Each new row is followed by its nearest point in the smallest flat space through zero that holds the last named rows.
(in the rows, 128 means zero)

Z_984:
[[120 105 153 181 106 126 222  95 101 117 121 114 180 100 160  72 143 166
  191]
 [122  91  90 133 136 147 169  97  93 111 101 106 228 110 200  93 105 114
  115]
 [134  93 142  96  77 100 131 109  86  91 145  83 174 117 170 120 124 187
  136]
 [129  95 114 135 133 142 200 118  82  86 124 109 191 121 175  55 142 144
  154]
 [ 79  69 159  98 126 148 189 133  90 117 165 142 126 135 228 118 126 155
   69]]
New rows:
[101 171 134 153 120 147 127 149 124 168 148 131  78 105 146 109 132  99
 137] => [115 136 143 148 141 138 145 135 144 148 131 152  96 130 119 133 134 118
 127]
[138  78 168 111  82 112 125 131 143 159 152 123 126 119 198 150 128  86
 161] => [110 111 152 128 104 120 135 113 125 141 137 126 132 118 159 151 116 149
 114]
[175 150 114 198  65 140 158 142 103 145 102 144 121 117 144 198 108  82
 144] => [122 139 133 166 122 125 131 104 150 162 107 133 142 109 122 150 113 117
 140]
[104 111 137 122 105 137 109 134 125 117 141 144 152 109 117 120 122 124
 198] => [137 131 133 137 115 118 133 120 125 122 125 117 138 121 118 120 133 142
 153]
[113 145 119 141 144 131 125 130 198 161 108 130 123 198 124  82 139 114
 154] => [131 146 119 150 152 141 137 136 144 138 117 145 114 132 102 116 137 103
 141]
[ 84 120 121 126 134 110 149 107 146 165 142  86 105 145  96  83 135 128
 127] => [126 132 137 139 131 130 143 131 131 130 131 135 115 129 120 120 137 131
 140]

Z_96, 5 rows:
[[163 141  95 137 114 114  85 148  63  75 116  59 116 106 136 115 140 188
  173]
 [126 226 130 108 109 123  78 142 147 126 112 123 180  98 157 109 127 158
  123]
 [114 153  80 121  28 122 122 174 120 120 156  52 131 115 102 121 191 121
  123]
 [155 187  64  83  65  81  91 172 160 116 153  63 123 140 123 138 111 102
  156]
 [113 147  84 204 146  57 146 151 209 116  56  73  80 163 118  72 140 128
   75]]
New rows:
[152 146 153 124 101 173 125 136 104 130  82 138 119 168 156 126  96 133
 123] => [133 136 136 124 141 131 119 122 122 126 124 138 136 123 137 128 118 138
 134]
[130 134 117 214 102  79 130 105  42 124 131 194 151 162 157 160 119 107
 130] => [131 108 139 134 144 138 132 118 108 124 126 138 124 125 129 130 127 138
 134]
[188 107 137 127 122 169 157 146 118 182 175 125  96 139 129 116  70 141
 128] => [140  99 129 111 135 132 135 121 118 130 148 139 116 138 123 149 109 111
 147]
[ 89  99 112  97 117 149 141 150  64 115 135 129 104  94  81 134 128 144
 133] => [129  93 128 127 107 151 136 129  81 120 150 116 123 117 116 139 153 135
 143]
[122 183 172 153 133 118  98  87 140 115 138 143 171 144 128  92 121 130
 127] => [121 170 146 127 142 131 111 123 144 134 109 148 156 115 147 115 121 144
 115]
[105 137 121 151 108 156 139 132 134 136  81 130 122 191 108 140 108 136
  93] => [115 125 127 147 133 120 143 128 152 135 115 129 121 137 123 117 136 120
 106]

Z_899:
[[142 123 158  96 143 162 188 152 116  97 124 156 152 107  96 160 132 132
  140]
 [141 151 120  90 160 126 149 143 137  96 116 140  98 187 132 132 152 114
  132]
 [140 135 122 110 170 143 126 138  98  94 140 161 114 121 101 142 138 128
  141]
 [120 101 113 127 187 120  94 122  85  97  95  98 125 129 144 142 152 124
  148]
 [139 182 110 129 119 161 126 177 111 136  97 152 102 106  64 118 174 131
   86]]
New rows:
[157 149  93 170 146 128 132 110 141  86  94  92  80  97 113  76 164 135
 129] => [125 144 105 137 140 127  98 140 112 130 101 116 107 131 119 118 157 125
 112]
[ 48  91 130 122 111 138 118 111 156  84 169 153 146 156 139 126 173 103
 123] => [129 121 131 121 134 119 132 117 136 121 140 129 127 145 144 130 117 125
 140]
[126 153  67  86 108 126 191 114 123 161 132  82 106 103 115 123 167 119
 124] => [129 145 128 125 113 135 142 146 138 137 104 121 124 136 120 123 146 126
 110]
[130 128 121 166 127  83 135 154 104 147  93  76 168 172 187 128 129 138
  83] => [112 114 125 139 115 109 121 124 142 146  80  70 137 150 166 120 144 122
 118]
[176 153  90 176 145 144 138 133 147 114 119 142 137 171 103 136 104 199
 139] => [134 143 123 121 130 131 130 133 131 124 139 146 115 136 118 125 130 126
 125]
[112 139 193 128 122 165 158 101 131 106 142 120 130 112 123 133 125 139
 101] => [131 122 148 121 115 141 159 134 134 128 132 136 148 112 119 139 119 132
 130]

Z_863:
[[139  97 133 106 124 120 188 169 149 158  88 142 117  74  87 142  94  95
  153]
 [102 179 109 126 152  99 133 130 202 125 122 146 123  91 129 105  77 100
  123]
 [127 145  95 165 179 158 142 122 173 120 133 191 194 129  69 175 109 150
   84]
 [104 137 108 137  99 127 123 123 171 110 146 137 138 138 126  93  76 142
  110]
 [ 99 179 101 120 103 147 147 128 162 151  49 135 151  88 118 192 123 128
  144]]
New rows:
[125 120 116 122 104 149  98 131  96 118 133 119 166 105 182 126 163 127
 126] => [124 135 130 128 110 137 109 115 104 126 123 110 127 145 149 136 154 141
 132]
[137 132 133 160 106 124 138 148 117 110 160  93 108 139 103 107 115 161
 132] => [130 105 131 130 107 130 126 129 121 119 148 123 125 145 128 104 116 138
 123]
[120 166 149 142 154 142 121 102  91  83 111 155  69  82 143 138 122 131
 175] => [127 154 134 120 148 114 119 124 125 135 115 118 113 113 148 135 149 110
 140]

Z_997 (5 x 19):
[[109 127 144 175  86 166 176 171  80  98 118  84 107 161 135 107 124 142
  146]
 [159  98 102 153 145  83 106 146 124 154 141 104 101 175 102 155 132 188
  125]
 [186 117 126  57  79 128 158  99 101 176 120  98 111 135 126 177 114 137
  121]
 [182 118  96 120 116  99 139  80 157 154 122 148 123 149 120 145  96 117
  131]
 [107 134 115  95 104 146  57  89 158 111 109 154 142 122 147 134 147  86
  164]]
New rows:
[129 129 108 116 196 135 131 120 156 140 141 150 124 122  58 125 151 149
 156] => [131 124 120 134 168 100 107 129 148 138 141 144 134 120 117 130 132 140
 113]
[121 153  97 103 128 196 149 119 101 144 100 112 135 151 173 154 130 194
 123] => [131 125 138 106  99 145 137 137  99 134 123  99 117 134 132 143 135 138
 132]
[121 120 118 114 147 126 112 165 168 120  71 166 127 134 170 117 117 127
 118] => [117 132 123 135 139 125 109 120 146 119 127 146 136 123 130 119 131 116
 133]

Z_68 (5 x 19):
[[111 150 120 136 136 128 117 153 183  92  61 105 133 142 141  88  89  96
  114]
 [103 146 113 148 138 173 160 137 126 147 100  96  99 136 119 133  96 141
  134]
 [ 90 148 102 145 131 195 134 126 138 104 113 111  72  94 128 107 147  76
  125]
 [105 153 161 101 132 151 126  81 212  69 209 128 156  54 140 127 148 126
  176]
 [118 138 114 124 106 128 119 114 110 117 197 108 156 109 122 116 153 134
  111]]
New rows:
[112 130 104 128 123 126 129 104 151 137 122 137 146 108 158 117 136 116
  78] => [123 134 120 128 121 126 116 130 134 111 132 121 135 123 131 110 135 112
 115]
[121 134 120 100 116  58 176 171 124 149 133 135 133 136 125 169 162 151
 125] => [147 114 136 123 126 102 128 129 107 149 137 139 144 144 125 143 126 152
 128]
[180 127 117  84 124 119 114 118 170 114  67 176 110 112 106 123 131 135
  95] => [146 113 143 121 138 106 111 135 149 115  87 160 120 134 140 125 131 103
 133]

Z_174 (5 x 19):
[[183 169 130 134  89 165 115 157 115  28  69 228  62 143 131 125  80 173
  159]
 [176 156 115  77 107 173  99 129  79 104  53 200 104 162 109 133 114 191
  104]
 [163 160 165  82 111 135  28 153 114  34  80 218  75 180 141 115 152 160
   77]
 [136 168  84 106 155 125  80  82 109  95  35 143 104 133 107 138 119 177
   79]
 [150 148 135 114 123 153  99  52  62  60 107 175 106 210 113 129  98 136
   98]]
New rows:
[172 123  86  92 164 174 141 107 162  82  88 114 156 151  93 166 176 105
 172] => [132 136 112 125 132 134 131 113 118 128 106 130 126 128 119 133 117 142
 125]
[ 91 106 109 129  87 168  79  91 152 102  87  94 109 176 103 161 128  88
  90] => [119 136 126 124 145 117 100  86 114 106 118 123 124 153 123 129 130 124
  98]
[ 93 141 133  86 113 120 171 156 147 130  82 144  95 114 148 167 162 166
  94] => [136 137 117 108 128 129 111 160 140 140  93 138 123 105 127 129 143 156
 118]
[156 153  91  83 149 113 174 101 148 143 121 177 160 110 170 176 175 110
 123] => [129 127 117 116 131 132 130 132 126 151 115 122 136 119 122 131 134 140
 122]
[ 93 111 152 153 130 164 140 121 101 146 153 116  82 143 155 111 111 157
 102] => [129 122 135 129 124 134 135 116 116 128 143 129 133 144 127 127 123 119
 130]
[150 113 152 151 155 153 159 146 106 139 162 152  91 104  88 124  84  96
  80] => [134 123 134 135 118 139 146 125 118 126 143 134 129 137 128 128 116 121
 144]

Z_53:
[[126 135 120 184 116 110 112 128 126 116 123 109 156 126 115 165 153 130
  170]
 [142  34 100 187 147 133 137 116 152 110 152  97 106 111 125 174  91 109
  125]
 [118 131 133 118 116 149 102 171 151  90 121 182 119 122  81 104 142  78
  156]
 [115 140 114 146  96 149 116  93 151  65 106 138 105 110 130 121 137 112
  105]
 [130 187  82 149 119 177 182 156 193  66  81 155 118 130 106 130 107  66
  192]]
New rows:
[159  96 134 103 128 126 119 155 111  87  94 125 122 130 148 136 169 176
 136] => [124 127 135 129 122 121 113 123 120 128 131 129 131 126 127 127 139 134
 122]
[168 129 158 124 159 146 131 112 146 122 107  80 157 161 163 165 171 133
 167] => [133 146 120 151 131 116 143 124 123 142 123 104 149 135 137 151 131 143
 152]
[ 95  98 170 106 115  93 173  81 163  79  99 115 152 171 144 155 121  83
 124] => [128 129 114 141 122 138 139 110 141 108 119 121 118 122 137 134 120 124
 120]
[147 122  93 168 114 118 151 146  89 171 132  96 116 118 158 120 128 125
 140] => [137 123 121 144 141 117 146 124 122 150 133 102 140 134 140 150 118 143
 139]
[140  81  95 161 104 133 128 123 129 132 104 165 145 153 147 144  89  96
 118] => [133  99 114 147 134 137 136 127 144 114 132 123 116 122 124 141 111 113
 130]

Z_267:
[[169 169  71 126 163 127 120 189 129 100 112 116  89 121 118 150 188  91
   93]
 [143 147  38 137 156 133 143 177 105  61  83 154 162  89 110 151 168  73
  114]
 [ 91 126 139 147 169 107 126  75 165 125 124 118 104 156 132 146 126 112
  178]
 [161 183 117 178 132 155  83 116 140 112 191 160  93 116 182 118 149  92
  107]
 [112 143  85 105 123  76 128 137 150  88 116 151 114 113 162 114 141 111
  198]]
New rows:
[ 84 135 126 142 147 144 162 114 129 114 123 138 125 149 136 130 134 126
 155] => [107 123 125 140 146 122 132 103 138 118 120 131 134 133 127 137 124 116
 152]
[127 114 130 137 156 129 105 115 147 133 141 118  70 106 109 155 120 130
  66] => [142 139 140 144 152 145 118 126 134 143 138 108 102 146 117 144 142 122
  98]
[121 116 143 159  71 119 118 145 105 129 145 115 106  99 136 137 116 128
 135] => [135 130 136 123 105 130 122 131 123 134 144 137 130 121 142 113 120 139
 125]

Z_300, 5 rows:
[[136 104 140 127  84 141 159 143 143 175  76 177 138 115  97 103 156  76
  155]
 [ 80 103  91 182 106 131 127  59 192 188  90 113 219 110 109 127 140  99
  131]
 [122 129  83 126  96 137 140  62 140 128  73 138 150 124 110 136 177  84
  108]
 [122  98 106 134 158 148 145  79 162 158 107 100 124 122 156  69  95  84
  105]
 [122 115  90 187 113 152 159  56 203  72 101 121 118 121 115  73 168 122
  111]]
New rows:
[141 129 118 160  99 135 129 130 119 198 110  92 198 138 124 175 142 130
 127] => [101 126 120 135 112 116 110 118 129 179 117 127 192 121 115 166 131 120
 138]
[ 96 114 163 183 125 146 112 125  62  75 127 139 139 125 164 144 112 110
 152] => [127 135 133 131 130 123 121 137 124 117 141 126 127 130 128 138 127 145
 131]
[123 135  93 163  97 113 127 127 117 123  96 117 129 136 109 155 145 129
 129] => [121 137 114 135 107 125 125 111 131 118 116 135 146 127 112 150 156 130
 127]

Z_903 (5 x 19):
[[ 91  87 102 138 107 150 129 144 147 157  70  89  92 122 175 116  47 144
   89]
 [106 116 137  49  69 160 117  86 132 215 114  28 114 133 112 157 126 169
   76]
 [149 150  99  85  59 151 123 167 106 164 130  99  55 145 138 100  98 133
  113]
 [154 112 146  92 116 150 113 164 169 106 152  81 111 132 141 151  37 152
   81]
 [145 134 187  91 100 192 174 130 142 143 109 174 131 164 110  83 129 166
   72]]
New rows:
[156  81 115 101 122  87 152  89  94 152  87  82 174 125 133 121 140 127
 107] => [102 115 127 121 125 128 125  96 127 160 110 100 140 121 124 143 145 136
 122]
[133  82 135 103 174 171  92  96 174 152 168 138 170 125 158 114 150 147
  80] => [121 110 165 116 144 142 135 104 155 126 125 121 164 129 117 146 124 150
 100]
[ 86 106 114  88 147 137 164 111 163 141 168 132 158  86 151 119 169 108
 127] => [115 122 138 130 140 124 130 102 130 136 123 124 152 124 119 140 150 132
 129]
[158 160  94  93  99  87 161 107 142 118 101 171  86  95 122  91 167 131
 148] => [137 153 114 129 109 128 137 136  99 139 127 157 107 138 122  99 162 116
 148]
[169 137 135 148 125 165 130 147 157 141 100 169  82 146  81  81 109 165
 132] => [144 138 141 123 109 158 152 153 127 124 117 168 108 148 131  87 115 136
 110]

Z_851:
[[118 129  98 139 161 161 124  60 147 153 179 103 128 176 164 199 140  92
  160]
 [126  92  81 124 144 141 108 107  91 121 140 117 160  86 117 167  98 120
  135]
 [103 166 109 145 151 140  83 148  98 183 132  94 125 111  50 184 111 100
  164]
 [121 151  89  90 146 123 110 118 164 175  74 117 163 158 108 101 126  95
  222]
 [158 130 116  82 177 182 129  85 102 145  89 136 107 135 129 148 105 138
  161]]
New rows:
[107  85 153  81 144 119 167  94 102 141 155 139  92 108 133 170 109 162
 157] => [144 116 125 117 149 158 133 101 105 121 131 133 114 123 140 153 116 138
 120]
[ 98 111 144 175 168 161 142 119  86 107 158 146 127 136 104 128  87  94
 142] => [126 124 122 137 139 142 120 120 107 131 146 120 122 116 119 162 119 126
 120]
[ 99 111 134 104  92  92 162 119 163 144  82  93 133 173 171 156 133 173
  98] => [131 126 137 126 118 119 144 120 155 118 131 136 128 152 159 107 144 129
 126]
[159 131  91  90 165  98  86 138 130  85 100  97 135 119 161 144  81 152
 138] => [139 105 103 104 139 137 125 113 113 120 107 133 148 108 130 123 109 132
 142]
[152 106 106 130 104 166  96 156 175 147 175  88 169 127 176  97 128 177
 156] => [121 112 110 129 118 113 131 117 150 119 137 126 155 136 150 118 135 116
 138]

Z_634:
[[135 102 126 143 129 134 111  88 133 110 131 106 141 142 121 141 107 147
  107]
 [145 113 107 110  92 152 115 155 133 131 146 138 139 123 129 149 161 123
  154]
 [122 167 111 123 101 140 107 108 155 105 124 142 117 128  87 107 137  96
  113]
 [108 125 144 163 150 119 143 149 108 186 121 109 107 168 106 129 128 181
  138]
 [145 147 168 110 126  95 112 115 161 145 129 143 109 138 131 134 138 112
  108]]
New rows:
[145 135 137  86  89 196 134  65  85 109 136 162 144 114 109 176 142 123
  99] => [145 114 107 117  99 149 103 107 144  95 140 128 146 121 123 140 133 114
 122]
[123 144  58  71 155 190 192 152 135 154 158 143 138 123 183 119 120 116
 127] => [121 126 103 114 128 144 153 167 102 116 129 140 142  93 155 120 136 111
 159]
[124 171 105 130 136 114 117 150 142 182 121  73  89  87 121 140  58 143
 124] => [112 142 138 142 146 117 140 131 120 144 118 124 115 138 119 115 120 139
 125]

Z_47, 5 rows:
[[155 149 136  69 193  92 172 150 171 140 103 141 197  92 118 161  48 102
  180]
 [114 146 159 145 197 123 119 152 133 147 138 123 175 151 133 128 127 176
  167]
 [192 135 114 101 173 131 180 171 112 178 203 135 206 137 184 132  42 102
  172]
 [152 170 148  84 170 119 129 192  54 170 172 144 197 132 106 192  51 171
  210]
 [228 204 117 145 188 147 114 139 129 127 170 114 149  94 108 200  65 162
  176]]
New rows:
[117 158 100 163 129 150 121 120 154 125 115 101 153 113 163 136 110 117
 113] => [150 134 121 145 145 134 132 117 155 122 133 119 127 122 140 122 128 123
 122]
[178 130 197 153 165 151 101 154 120 128  98 184 182 119 133 163 125 108
  89] => [140 144 134 130 157 125 128 133 138 130 129 126 145 123 124 139 115 139
 145]
[134 162 115 164 148 178 160 153  79 138 150 109 115 149 114 123 135 104
 191] => [148 141 126 141 135 143 120 142  99 141 165 125 136 140 137 137 119 147
 140]

Z_213:
[[131 148 129 227 154 154 185 102 112 124 135 169 124 163 110 100 199 175
   95]
 [167 158 155 161 155 155 142 177 114 140 174 175 154 143  80 140 103 122
  126]
 [127 149 149  91 118 161 118 160  47  90 142 193  72 163  67 136 149 147
   95]
 [ 99 177  87 183 115 171 145  94 109 126 137 156 134 109 134 185 137 181
  125]
 [ 74 202 158 122 131 134 182 138 103  60 149 115  78 103  98 188 160 133
  105]]
New rows:
[130 125 159 121 122 115  58 131 152 168 128 122 113 130 198 134 139 110
  58] => [130 104 121 109 121 116 111 121 136 136 113 116 128 129 143 113 123 121
 134]
[ 87 126 139 130 133 147 135 120 116  90 119 171 131 182 149 103 147  96
 100] => [126 122 136 130 130 130 136 124 109 115 122 141 106 148 116 107 158 138
 111]
[131 127 130  67 164 134 132 109 131 116 125 142 139 120 104 138 149 138
 164] => [124 129 132 108 123 126 122 135 121 120 128 127 118 127 123 132 124 123
 127]
